The first 6 rows are patterns. Each new row is the sum of 2 different patterns, raised or lowered, with some noise. Before adding, each is slid sideways (what falls off one end comes back at the other), maybe read backwards, and multiplied by a number that may be negative. Names go in the order of the patterns.
Some rows, each with the names of its patterns after it:
[ 0.67,  1.24,  0.02, -1.57,  1.02, -0.23,  1.45,  0.10,  0.60, -0.72,
 -1.00,  0.17,  1.20,  0.69,  0.61, -0.67,  0.52,  0.84,  0.10, -0.09,
 -0.16, -1.87,  0.28,  0.63, -0.11, -0.82,  1.61, -0.65,  0.11,  0.05,
 -0.26, -0.40,  1.09, -1.62,  0.97,  0.77, -1.49, -2.99,  0.15, -0.54,
  1.80,  0.04,  0.07, -0.06, -0.70,  0.18] => F
[ 0.50,  0.03, -0.16,  0.20,  0.43, -0.46, -0.02, -0.44, -0.63, -2.19,
  0.89, -0.48, -2.00,  1.36, -0.08, -0.55,  0.19,  0.07, -0.55, -0.21,
 -0.16,  2.31,  0.83, -2.02,  1.18, -2.29,  1.13,  0.86, -1.58,  1.12,
  0.99, -0.02, -0.34, -0.09,  0.45,  0.31,  0.00, -2.51, -0.49, -0.84,
  2.51, -0.91,  0.68,  0.67,  1.51, -0.27] => M
[-0.92,  0.63, -0.06,  0.08,  0.25,  0.17, -0.93,  1.30,  0.73,  0.49,
  1.15, -1.46,  2.99,  0.02, -0.48, -0.31, -1.09,  0.33,  1.25, -1.75,
 -1.67, -2.27,  1.18, -1.56, -0.10,  1.94,  0.47, -0.69,  0.78, -1.23,
 -0.57, -0.42, -1.16, -2.08,  0.03,  0.25, -1.25, -1.76,  0.61,  0.22,
  0.37,  0.34,  0.68,  0.37,  1.41,  0.07] => U
[ 0.29, -0.10,  0.04, -0.82, -0.31,  0.35,  0.25, -0.40, -0.18,  1.24,
  0.70,  0.11,  1.21,  0.44, -0.54,  0.28, -0.39, -0.04, -1.15,  0.29,
  0.41, -0.03,  0.24, -0.29,  2.42,  0.16, -2.99, -0.09, -0.62, -1.12,
 -0.66, -0.18,  0.12,  0.02,  0.98,  2.41,  0.09, -2.38, -0.11, -1.32,
  2.99, -0.08, -0.17,  1.39, -1.81, -0.16] => L
[-0.26, -0.10,  1.06,  0.53, -1.07,  0.08,  0.44, -0.15,  2.99,  0.16,
  1.55, -2.03, -0.45, -0.08, -2.20, -1.33, -2.06, -0.39, -1.69, -0.41,
  2.38, -0.30, -0.48, -0.09,  1.98,  2.61,  0.00, -0.21,  0.35, -0.94,
 -2.02, -0.43, -0.20, -0.15, -0.91,  0.43, -1.49, -0.58, -0.02, -2.55,
  1.84, -2.99,  0.39, -0.94, -0.40,  0.84] => W
[ 0.09, -0.36,  0.74,  0.34,  0.25,  0.00, -0.23, -1.31, -0.10, -0.33,
  0.37, -0.26,  0.59,  0.10,  1.12,  0.10,  0.20,  0.23,  0.00,  0.10,
 -1.63, -0.04, -0.13, -2.98, -0.10,  0.42, -0.49, -0.55,  1.12,  0.03,
 -0.55, -0.21, -0.23, -0.29,  0.96,  0.21, -1.23,  0.05, -1.31,  0.80,
  0.26,  0.38, -0.03,  1.84,  0.25, -0.27] => Z

New rows, each followed by the names of its patterns:
[ 0.99,  0.25,  0.18, -0.02,  1.08,  1.11,  1.23, -0.14,  1.37,  2.70,
  1.48,  1.51,  1.07,  1.30,  2.82,  0.27,  0.09,  0.26, -1.27,  2.22,
 -0.50,  2.17,  0.84, -1.36, -0.55,  1.72,  0.42,  1.26,  3.06,  1.69,
  0.33,  2.17,  2.09, -0.59, -2.12,  2.40,  1.04,  0.29,  0.56,  0.42,
  2.12,  3.50,  0.37,  1.82,  1.95,  0.98] => U L
[ 0.94,  2.52, -1.37,  0.35,  0.30, -1.52, -1.83, -1.45,  0.23, -0.65,
  0.36,  3.29,  0.14, -0.17,  0.41,  2.45,  4.52,  0.69,  0.62,  1.29,
  0.25, -2.34,  0.50, -0.64,  0.89,  0.55,  0.67, -1.00, -0.15,  0.14,
 -1.68,  2.89, -2.59,  0.40,  0.07,  0.08, -1.11,  0.28,  0.60,  0.33,
  1.03,  0.00,  0.87,  1.07,  0.41,  3.96] => W Z
[-3.96,  0.34, -1.81, -2.87, -1.09,  0.61, -2.55, -2.82, -2.55, -2.69,
 -2.94, -1.50, -3.18, -3.37, -0.86, -3.88, -1.02, -1.83, -2.14, -1.92,
  0.75, -2.77, -2.83, -2.63, -3.30,  0.30, -4.71, -1.60, -1.39, -1.82,
 -2.29, -2.60, -3.53,  0.08, -0.44,  1.14, -2.67,  0.85, -1.71, -3.71,
 -1.83, -0.99, -2.39, -2.41, -1.07, -1.78] => U Z
[-2.89, -1.99, -2.17,  1.70, -0.04, -1.39,  1.21, -1.02, -0.75,  2.55,
 -1.37, -0.36, -0.14,  0.78,  0.84, -1.09, -0.11, -0.72, -0.83,  0.34,
  0.15, -0.42, -1.09,  0.59, -0.33,  0.11, -1.30, -0.58,  0.06,  0.05,
 -1.73, -2.41, -0.58, -0.50, -2.05, -1.45, -0.12, -1.16, -1.72, -0.05,
 -1.07, -0.56,  0.93, -1.34, -1.90,  0.31] => U Z
[-1.78, -2.46, -3.84, -2.87, -1.12, -2.24, -0.01, -1.73, -2.84, -1.33,
 -0.98, -1.99, -1.02, -0.99, -3.26, -2.05, -2.70, -1.26,  2.72, -0.74,
 -2.21, -3.00, -0.35, -2.31, -1.52, -1.55, -0.69, -3.15, -1.42, -2.39,
 -2.65, -2.06, -2.40, -2.01, -0.51, -1.04, -1.41, -1.68, -1.95, -1.67,
 -1.34, -1.09, -1.60, -2.38, -2.47,  0.83] => F M
[-0.08, -1.79, -2.23, -2.08, -2.67, -1.40, -0.04, -2.16, -0.44, -0.28,
  1.07, -2.58, -0.52, -1.16, -1.52, -1.21, -1.23, -5.90, -0.21, -2.36,
 -1.84, -1.47, -3.21, -0.99, -1.98, -1.79, -1.27,  0.22, -2.00, -0.18,
 -2.16, -2.39, -2.54, -2.08, -2.82, -1.44, -1.88, -2.07,  0.25, -0.52,
 -0.25, -1.25,  0.66,  2.07, -1.14, -1.20] => U Z
[-0.50,  0.44,  0.09,  0.86, -0.23,  0.23, -1.14,  0.39, -0.32, -0.02,
  2.06,  0.87, -0.76,  0.33, -1.62,  3.16, -0.18, -1.35,  0.02, -1.05,
  0.60,  2.87, -1.82, -1.81, -1.57,  2.08, -2.66,  0.61,  1.60,  0.35,
 -0.34,  1.19, -2.16,  0.79, -1.44, -1.69, -0.10,  2.91, -0.17, -0.32,
 -3.25,  0.84,  0.07,  0.69,  0.98,  0.68] => F U
[-0.29,  0.14, -0.73, -0.19, -0.82,  1.93,  0.83, -1.09,  1.71,  0.39,
  0.77,  0.15,  1.44, -0.06,  0.33,  0.17,  0.36, -1.04,  0.27, -2.02,
 -0.81, -0.53,  0.68, -1.84,  0.84,  1.63,  2.34,  0.26,  2.10, -0.37,
 -0.06,  0.61,  0.53, -1.63, -0.86,  1.77, -0.57, -0.63,  2.18, -1.31,
  1.72,  0.37, -2.09,  1.13,  0.10,  0.39] => M Z
[-2.60, -1.10,  2.37,  3.17, -1.18,  1.52,  0.14, -0.41, -1.14,  0.24,
 -0.16,  1.57, -0.92,  0.60, -0.03, -0.02, -1.03, -1.49,  1.89, -1.62,
  1.48,  0.16, -0.10,  1.59,  1.07,  1.13,  1.46, -0.12, -1.22,  1.00,
  1.02,  1.84,  2.55,  1.39,  0.07, -1.13,  1.16,  0.90, -1.04, -1.11,
 -1.19,  0.27, -0.55,  1.62,  1.83,  0.32] => F W
[ 0.05, -0.30, -0.06, -1.47,  1.43,  0.16, -0.93, -1.32,  0.29,  0.03,
 -1.22,  0.31,  0.48, -2.20,  0.92,  0.45, -0.87, -0.04,  0.95,  0.12,
 -0.14,  0.12, -0.75,  0.58,  1.29,  0.72, -0.16, -0.98,  1.17,  0.75,
  0.07,  0.18, -0.50,  1.97,  0.96, -1.75, -1.34, -2.39,  1.61, -0.83,
  0.04,  1.69, -0.19, -1.58,  0.63, -1.09] => U Z
[-1.28, -0.07,  2.56,  0.79, -1.24,  0.55, -2.16,  1.28,  1.04, -0.90,
  1.95,  1.15,  0.80, -0.41,  0.21,  0.31,  0.27, -0.69, -2.01, -0.79,
 -0.85,  2.30, -0.86,  1.80,  0.59,  1.52,  2.26,  0.76, -0.09,  0.07,
  0.76, -0.49, -0.22,  0.60, -0.13, -0.14, -1.78,  0.40, -0.60, -0.49,
  1.16,  0.86, -1.36,  0.04, -0.03, -0.78] => M Z
[-1.14,  0.43,  2.86, -0.37,  1.08,  3.12,  1.35,  1.25,  0.96,  3.53,
  4.99, -0.04,  0.74,  2.29, -1.22, -0.37,  0.72,  1.11,  1.23,  1.09,
  2.14,  0.11,  1.17,  1.56, -1.03,  4.44, -0.77,  2.59,  0.08,  2.99,
  1.55,  1.09, -0.43,  2.65,  2.17,  0.85,  1.38,  1.76,  1.51,  4.83,
  2.45,  1.48,  0.42,  1.62, -0.32,  0.32] => M W
[-2.41, -1.38, -1.03, -1.18, -3.57, -1.20, -1.42, -1.03,  0.45, -0.76,
 -0.62,  0.71,  0.37,  0.38, -0.16,  0.53, -1.80, -0.01, -1.61, -2.30,
 -2.16,  0.12, -1.96,  1.00,  0.75,  1.12, -2.42, -1.09, -0.33, -0.50,
  0.84, -0.64, -2.77,  0.70, -1.00, -2.46, -1.28, -2.42, -0.09, -0.18,
 -0.95, -1.23, -0.68, -1.78,  0.01, -0.01] => U Z
[-0.65, -1.14, -1.58,  1.61, -1.09, -2.63,  1.39,  0.64, -2.01, -0.82,
 -0.93, -1.57, -1.58, -1.38,  0.19, -0.12, -1.37, -0.43, -2.33, -0.15,
 -0.45, -2.03,  0.82, -0.99, -1.21, -1.67, -1.71,  0.69, -3.14, -0.74,
 -2.52, -1.08, -0.74,  1.21, -2.41,  0.97,  0.95,  1.87, -2.01,  0.77,
 -0.87, -2.46, -1.21, -0.16, -1.72, -0.20] => M U
[4.40, 6.54, 3.15, 2.19, 4.67, 1.85, 1.25, 2.15, 5.35, 4.02, 3.20, 3.07,
 3.44, 3.77, 6.19, 2.83, 5.76, 4.47, 4.96, 4.66, 3.52, 3.72, 4.17, 3.30,
 4.02, 4.44, 3.07, 3.82, 5.21, 5.64, 4.42, 3.97, 6.47, 4.19, 4.22, 2.87,
 3.26, 3.32, 3.82, 2.65, 3.16, 3.93, 3.64, 2.35, 4.59, 4.57] => U Z
[ 2.54, -0.48,  0.42,  1.30,  2.73,  0.07,  1.48,  1.56, -0.16,  0.09,
  1.07,  0.16,  0.08, -0.70, -0.21, -1.77,  1.42, -0.42, -2.92,  3.02,
  0.23, -0.34,  3.14, -0.45, -0.32, -2.17,  0.25,  4.48,  1.89, -1.43,
  1.40, -1.86,  0.68,  0.41, -1.53,  1.23, -1.21,  0.50,  2.16,  0.25,
  0.85,  0.60,  0.96, -1.79, -1.08, -0.65] => M L
[-1.07,  0.17,  0.51, -1.45, -0.93,  1.81, -0.47, -0.63,  0.95, -1.31,
 -0.77,  0.30, -0.54, -0.14, -1.04, -0.48, -1.20,  0.07, -2.12, -1.34,
 -0.43,  0.50, -2.03, -1.18, -1.15, -1.06, -1.90,  0.42, -0.93, -0.14,
  0.51, -2.01, -1.70, -0.26, -2.29, -2.55, -1.04, -0.26,  0.24, -1.47,
 -1.51, -0.58, -0.47,  1.54, -1.19,  0.14] => U Z
[ 0.01,  2.38,  1.09,  0.91,  0.73,  2.32,  0.84, -0.60,  1.29, -0.31,
  0.72,  1.28, -0.33, -0.02,  2.29,  1.87, -1.56,  1.60,  1.12,  3.81,
  1.01,  0.90,  0.20,  1.02, -0.03,  0.75, -0.60,  0.13,  2.06,  0.80,
 -0.14,  4.28,  0.04,  2.89,  0.61, -1.72,  1.19, -0.53,  1.15,  0.80,
 -2.09,  1.53,  1.58, -0.82,  2.25,  2.36] => M Z
[-2.17, -0.60, -0.96, -1.27, -1.70, -0.09, -0.55, -0.26,  1.69,  0.94,
 -0.56,  0.09,  2.00,  1.37,  0.91,  2.67,  0.38, -0.26,  2.43, -1.67,
 -1.89,  0.46,  1.27, -1.07,  2.69,  1.61,  1.46, -2.93, -0.93,  2.81,
 -0.72,  2.59, -0.51, -3.46,  2.79, -2.16, -1.69, -0.66, -1.07,  0.91,
 -0.52, -0.57, -0.22,  2.31, -0.19,  1.63] => M U
[ 2.13,  0.79, -0.60,  0.22,  1.44,  2.84, -0.89,  0.99,  1.84, -1.47,
  2.06,  0.69,  1.40,  2.20,  1.17,  1.37, -1.10,  1.32,  0.65,  0.22,
  1.01,  2.43, -1.69,  1.73,  0.79, -1.71,  1.69,  3.32,  0.96,  1.00,
 -0.17,  1.17,  0.91,  0.69,  2.13,  0.44,  1.45,  0.41,  1.54,  1.17,
  2.17,  0.25, -0.94, -1.62,  0.36,  1.84] => F M
[ 1.08, -1.24,  0.40, -1.97, -2.97, -1.46, -1.04, -2.31, -2.33, -2.22,
 -1.90, -1.71, -1.73, -4.47,  0.00, -4.28, -1.67, -1.66, -3.76, -1.59,
 -2.87, -3.07, -0.66, -4.09, -3.59, -2.59, -1.05, -1.18, -2.13,  0.17,
  1.62, -0.39, -0.44, -2.90,  2.01, -2.24, -4.58, -2.58, -3.10, -3.41,
 -2.92, -1.58, -1.53, -2.86,  1.46, -1.41] => U W
[ 0.24, -0.19,  0.56,  1.61,  0.10, -1.22,  1.21,  0.84,  2.72, -1.05,
  2.72,  0.02, -1.59, -1.67,  0.62,  0.13,  1.71,  0.55, -0.33,  1.09,
  2.01, -0.11,  1.06,  0.58,  1.58, -2.75, -1.17,  0.27,  0.18, -1.93,
  0.26, -1.86, -0.33,  0.94, -0.69, -0.34,  1.11, -0.80, -0.20,  1.45,
 -1.32, -2.05, -1.03, -1.53,  1.38, -2.63] => F U
[-0.16,  0.04,  1.07, -0.82,  0.84, -0.13,  0.61,  0.14,  0.58, -0.50,
  1.80,  0.17,  0.22, -0.08,  0.57, -3.11,  0.52,  0.61,  2.51,  1.92,
 -1.03, -0.56,  1.33, -0.44,  1.12,  1.50,  0.42,  0.78,  0.21, -0.58,
  0.55,  0.28, -0.89,  0.03,  1.97,  0.15,  0.55,  0.37,  1.48,  0.48,
  0.99,  2.74, -0.29, -1.12,  0.34,  1.78] => F Z
[ 1.16,  1.69,  3.27,  0.64,  4.26,  2.71,  1.50,  3.55,  1.55,  2.64,
  3.89,  3.76,  2.08,  2.89,  2.85,  2.94,  2.03, -0.04,  3.34,  0.14,
  1.73,  1.39,  0.07,  2.57,  2.05,  1.58,  1.91,  1.74,  0.41,  1.25,
  3.27,  1.68,  1.83,  3.60,  3.07,  3.23, -0.36,  2.09,  4.67,  2.41,
  1.75,  1.74, -0.50,  2.75,  1.93,  3.69] => U W
[ 1.27, -0.01, -2.15,  0.87,  1.70, -1.21,  0.56,  0.92,  1.58,  1.54,
  2.47,  1.72,  0.64,  1.94,  1.54,  0.18,  1.17,  0.90, -0.25,  1.11,
  1.85,  0.60,  2.77,  0.88,  0.09,  2.18,  3.14,  1.56,  3.23, -0.45,
  1.62,  1.43,  1.74,  0.37,  1.04, -0.82,  0.57,  2.16,  2.13,  0.15,
  0.86, -0.40,  0.91,  1.78,  1.14,  1.55] => F Z
[ 0.64,  4.15, -0.05,  3.65,  1.99,  1.87,  0.01,  1.78,  2.93,  2.01,
  0.98,  1.49, -0.95,  2.35,  0.18,  0.32, -1.75,  0.10,  2.58,  0.84,
 -0.14,  2.56,  0.55,  0.36,  1.99,  0.55, -0.87,  1.78, -1.07,  1.81,
  1.55, -0.84, -2.79,  2.77,  1.81,  2.34,  1.27,  3.16,  2.08,  1.00,
  1.85,  2.97,  1.55,  1.81, -1.06,  0.32] => F U
[ 1.75, -0.57,  1.75,  1.27,  1.90,  1.22, -0.14,  2.05,  0.82,  2.32,
  4.16,  0.42,  1.39, -0.91,  1.42,  3.79,  0.80,  0.40,  1.39,  1.02,
 -1.01, -0.72,  0.29,  0.78, -2.49,  2.28,  2.98,  0.92,  3.01,  1.13,
  0.49,  2.57, -1.82, -0.21, -0.47,  1.82,  1.16,  0.92,  1.96,  1.05,
  1.63,  4.66,  0.04,  1.81,  1.78,  2.11] => U L
[ 0.73,  1.03,  1.23,  1.46,  1.09,  1.43,  0.19,  2.58,  1.87,  0.77,
  2.09,  2.72,  1.08,  1.39,  1.15,  0.50, -0.09,  1.91,  1.02,  0.52,
  0.66,  0.96,  4.03,  2.02, -1.81,  1.62, -0.38,  0.46,  0.17,  1.98,
  1.37,  0.30,  1.55,  2.97,  1.67, -0.76,  1.12,  0.25,  2.40,  1.29,
  1.09,  4.61,  0.76,  0.60,  0.73,  2.42] => F L
[-0.37, -1.82, -3.06, -0.28, -1.55, -0.24,  0.59, -3.79, -3.23, -0.70,
 -0.96, -3.26, -2.33,  0.82,  0.48, -2.11, -1.03, -1.45, -1.46,  1.55,
 -1.95, -0.51, -0.36, -0.94, -0.56, -4.37, -0.09, -1.15, -3.12, -0.16,
 -0.84, -2.55, -0.97,  0.32, -1.26, -0.61, -1.07,  1.21, -0.21, -2.56,
 -1.51, -4.63,  0.12, -0.38, -4.91, -0.98] => M U
[ 1.99,  0.74,  3.52,  1.16,  1.56,  2.27,  1.67,  0.14, -0.16,  1.10,
  1.14,  0.05,  1.77,  1.19,  1.82,  1.83,  3.20,  1.63,  0.32,  0.59,
  2.02,  1.58,  3.03,  1.37,  1.04,  0.16,  0.45,  3.19,  2.04,  1.77,
  1.03,  2.65,  1.96,  1.32,  3.06,  0.79,  2.13, -1.09,  0.60,  1.82,
  2.23, -0.87,  2.25,  1.01,  1.70,  1.17] => F Z
[-0.81, -2.05, -2.34,  0.11, -2.94, -2.91, -2.01, -2.29, -3.82, -2.46,
 -3.25, -3.12, -2.76, -1.78, -5.59, -2.11, -1.50, -0.24, -1.48, -3.36,
 -3.37, -2.90, -2.12, -3.68, -3.66, -3.63, -1.41, -3.19, -4.05, -0.75,
 -3.64, -0.93, -3.07, -3.58, -2.41, -2.17, -2.65, -2.34, -3.29, -2.32,
 -3.10, -3.83, -0.97, -2.47, -3.41, -0.67] => M Z
[ 0.64, -0.75, -1.68, -0.46, -0.13, -1.43,  0.97, -0.61, -0.19, -1.57,
  0.30,  0.28,  3.00, -1.82,  1.34, -0.38,  0.02,  0.81,  0.69, -0.10,
 -0.09, -3.26, -1.48,  2.18,  1.31, -2.47,  0.67, -0.75, -3.27, -2.21,
 -0.20, -0.84,  1.54, -3.44,  0.04,  1.30,  0.20, -0.55,  0.71,  1.23,
 -0.32,  0.87,  1.71, -2.63,  0.25, -2.67] => F W
[-2.39, -1.13,  0.72, -0.11, -0.93,  0.91,  1.23,  0.34,  0.18,  4.92,
 -0.03, -2.52,  1.55, -0.32, -0.16, -0.73, -0.79,  1.14, -0.86, -0.03,
 -0.38,  0.64, -0.61, -0.84,  0.07,  0.17, -1.08,  0.03,  0.07, -0.59,
 -1.09,  0.15,  0.58,  0.03, -0.20, -1.43,  0.04,  1.45, -1.40, -0.44,
  0.55, -3.17,  2.06, -0.36,  1.52,  0.24] => L Z
[ 0.95, -0.21,  2.14,  0.70,  1.34,  1.87,  0.63, -1.97, -0.98,  0.23,
  1.51,  0.48, -1.35,  1.15,  2.00,  1.34,  3.86,  1.53,  1.69,  1.27,
  2.00,  0.82,  0.04,  0.69, -1.22,  1.31,  0.67,  0.00,  3.02, -0.51,
 -0.43,  2.15,  3.80,  0.24,  1.79, -0.07,  0.95,  2.72, -0.68,  3.04,
  0.62,  0.68,  0.67,  0.31,  3.00, -0.13] => F W
[ 3.13,  4.51,  1.08,  4.45, -1.49,  3.59,  3.63,  3.75,  5.23,  2.68,
  1.70,  4.97,  4.98,  4.55,  2.93,  5.39,  3.05,  4.20,  1.29,  6.26,
  2.84,  4.90,  5.03,  3.19,  4.95,  5.19,  3.41,  3.59,  5.92,  5.42,
  2.54,  3.46,  3.16,  1.05,  0.80,  3.14,  2.73,  3.76,  1.96,  3.24,
  4.97,  3.72,  5.06,  4.38,  6.04,  2.36] => U W
[ 0.17,  0.74,  1.43,  1.10,  0.50,  1.75,  0.70,  0.17,  2.67,  0.40,
  0.48,  0.87,  1.47, -1.10,  2.24,  1.22,  1.17,  1.91, -0.13,  2.27,
  1.98, -0.29, -0.15,  1.21,  3.06,  1.82, -0.21, -2.16, -1.41,  1.67,
 -0.53,  1.08,  1.97,  0.44, -0.76,  1.49,  0.90, -0.34,  0.84, -1.61,
 -0.97,  0.28,  1.59,  0.77, -0.91,  0.55] => F U
[-0.64,  0.40, -0.84, -2.14, -1.57, -1.63, -1.67, -1.45, -1.47, -2.61,
 -2.11, -1.20, -3.58, -0.35, -2.10, -3.68, -0.34, -1.24, -3.82, -2.95,
 -1.91, -2.52, -4.09, -3.16, -0.22, -1.84, -5.09,  0.20, -4.61,  0.13,
  0.97, -3.68, -2.37,  0.53, -4.05, -3.40, -3.50, -0.07, -1.11, -2.61,
 -4.43, -3.21, -2.63,  3.53, -4.20, -0.01] => M U
[ 2.05, -2.38,  0.93,  2.57, -0.64,  2.67,  2.54,  2.73, -0.35, -2.04,
  1.10,  2.71,  0.25,  3.01, -3.34,  1.44,  1.17, -0.90, -0.93, -0.79,
  1.85,  0.28, -0.09,  0.35,  0.92,  2.42,  2.13,  1.56, -2.82,  1.21,
 -0.31, -0.22, -1.42,  0.63, -0.44,  1.81,  2.36,  0.37, -0.09,  3.13,
  1.62,  1.89,  1.70,  3.65, -0.81,  2.00] => M U
[ 1.16, -3.87,  2.22, -4.48, -0.40, -0.44, -1.79,  0.15, -2.34, -0.90,
 -0.69, -0.96, -0.98, -2.09, -0.26, -3.38, -1.36,  2.72,  2.35, -2.19,
 -0.05, -1.23,  1.45, -0.95, -1.90, -1.48, -1.26, -2.49, -2.83, -0.23,
 -0.65, -4.24,  0.63, -0.78,  2.58, -0.05,  0.01, -0.99, -1.18,  0.49,
  1.61, -0.35, -1.94, -0.40, -0.22, -1.67] => F W
[-1.85,  0.57,  0.74, -1.01, -0.61,  0.15, -1.08, -1.01,  1.75, -0.33,
  1.81,  0.65,  0.03, -1.35,  0.72, -3.13, -1.09, -0.91,  1.15,  0.76,
 -1.79, -0.36, -0.43,  0.21,  2.58,  0.21,  1.14,  0.91,  0.17,  1.22,
 -0.81,  0.03, -0.67,  0.11, -0.04,  0.36, -0.80, -0.04,  2.56,  0.60,
  0.70,  3.26,  0.45, -0.32,  0.83, -0.51] => U Z
